Every row belongs to one group in each of 2 separate groupings. Each group adds its own fixed numbers to the row, and there is some noise. The rows also spread widely along 4 directions, which tell nothing about the answers.
Some rows, each with its group in each grouping after it:
[  8  -1  -2  -3   7  18  -1  11 -12  -1 -27  19   4  -2  22   9  -8 -14
   9  20   1  -7 -12  -3 -18   0  -2 -33 -17   2   8] : J_945 J_308
[  0  -6  -9  -7 -31  16 -10  12  -2  18  -5  10 -12  16  -8  -6 -20   6
   8   8 -17  -6 -14 -21 -15  12  -3  -1  -1  26   3] : J_945 J_685
[ 19  18 -15  15 -31   2 -10  -1  -4  13  -6  11 -21  31 -11  -8 -17   5
   9   6 -15  17 -17 -21  -7  27 -14   3   2  24   2] : J_207 J_446
[ -7 -17 -13   0 -21  12  -6  19 -12  13  -5  13  -4   0   6   2 -15  -1
   2  14 -14  -3 -16  -8 -13  10  -6 -11  -6  13   0] : J_207 J_247
[ 13   0  -6  -7  -5  19  -2  13  -3  14 -14  16   0  21   9  -1 -15  -8
   0  14  -9   0 -15 -10 -17   6   4 -26 -10  17   6] : J_126 J_308
[-27 -35  -8 -13 -26  24 -10  19  -9  19   1  -3   2  -3  15   7 -11 -11
   7   8 -14 -12 -16  -8 -19   1  -3  -8  -1  18  -6] : J_126 J_446
[  6   3  -8   8 -10  14  -4  17 -14   6 -16  12  -5  15  15  -6  -8  -7
  10  18  -4   6 -12 -10  -5  23 -11 -24   4   7  -1] : J_126 J_685
[  9  17  -7  24 -28   4  -8  11 -18  -1 -13  21 -18   6   4   2 -12   5
  18  20  -1   5 -15 -13  -5  29 -21 -12   3   2   4] : J_945 J_247
[  2  -2 -10  -8 -20  16  -8   8  -3  15  -6  17  -5  14   2   0 -16  -3
   6   9  -9  -3 -13 -17 -17   7  -4 -13 -12  17   6] : J_207 J_308
[ -5  -9  -3 -12 -14  25  -5  14  -3  16 -11  12   5  10  10   3 -12  -6
   5  12  -8  -6 -15 -10 -20   0   1 -23  -8  11   5] : J_126 J_308
[ 24  -2 -11  -4   4  10   2  13  -5   9 -17  15  -5  32   1 -11 -21  -4
  -5  15 -17   9 -13 -10 -11  12   3 -18  -6  22   6] : J_207 J_685
[ 22   3  -7 -12  -2  17   1   9   2  17 -15  16   0  31   3  -8 -21  -5
  -2  16 -14   5 -18 -14 -17   3  15 -24 -11  24  12] : J_126 J_308
[-12 -23 -15  -7 -39   5 -11  16  -8  19  -1   6 -13   1  -4  -1 -20   4
  12  16 -21  -6 -18 -12 -13  10  -3   0   2  19  -2] : J_945 J_247
[  0  -8 -10  10  -6   6  -3  18 -20  -1 -20  14  -5  -9  21   5  -8  -7
  12  26  -3  -3 -15   2  -9  14 -12 -27  -4   0   3] : J_945 J_247

New rows. What belongs after each?
[  4   4  -5  12  -1  22  -6   6 -18  -2 -16  14   5   4  22  10  -4 -13
   8  11   1   1 -12 -10 -12   9 -12 -23 -12   6   4] : J_207 J_446
[ 15   3  -5   5   2  19   0   5 -14   0 -23  12   3  10  15   6 -11  -9
   5  14  -8   1 -16  -7 -15   5   4 -21 -13  16   6] : J_945 J_446
[-14 -16  -2   0 -13  25  -7  22 -12   5 -11   9   3  -2  19   3  -3 -11
  10  14  -1  -9 -11  -7 -15  12 -11 -22  -1   7  -3] : J_126 J_685
[-24 -12  -3   7 -38  17 -14  21 -14  10  -2   8  -6  -5  13   4  -4  -3
  18  11   2  -8 -13 -14 -10  25 -26 -11  11   3 -10] : J_126 J_685
[ -1  -9  -5  -6  -1  23  -3  16 -10   7 -18  14   7   2  22   5  -6 -15
   4  15   0  -4 -12  -4 -17   4  -1 -36 -11   5   3] : J_126 J_308
[ 25   9 -14   4   2   7   2  12  -9   2 -22  16 -11  27   7  -9 -16  -5
   2  18  -9  13 -10 -13  -3  21  -6 -23  -5  18   5] : J_207 J_685
[ 19  18  -7  11 -27   8  -8  -1  -8  11  -9  13 -14  25  -8  -1 -18   7
  12   7 -13   7 -18 -23 -11  19  -5   0  -2  25   8] : J_945 J_446
[  5 -13   5 -21  -1  37  -4   6   0  14 -13  20  16   6   9   6 -19  -5
   1   9 -13 -17 -14 -14 -29 -21  22 -23 -24  22  12] : J_945 J_308
[  2  -8 -15  -1 -17  -7  -3  20 -11  10 -20   8 -16   7  13   0 -13  -8
  14  21 -10   1 -12  -1 -11  15 -13 -18  -3   8   1] : J_945 J_308
[ -4 -15  -6 -10 -44  16 -14   9   3  28   8  12 -12  12 -16  -3 -28  14
   7   5 -29 -11 -18 -24 -22   4   7   8  -4  30   5] : J_945 J_247
[-16 -21  -4  -1 -13  22  -9  18 -16   9 -11  14   6 -18  20  11  -9  -8
  11  18  -4 -16 -14  -3 -19   1  -6 -20 -11   5   2] : J_945 J_247
[-47 -36  -4   0 -39  22 -15  28 -19  14   1   4   0 -30  24  13  -2  -9
  17  17   0 -19 -14  -2 -17  11 -24 -17   4  -4  -9] : J_126 J_247
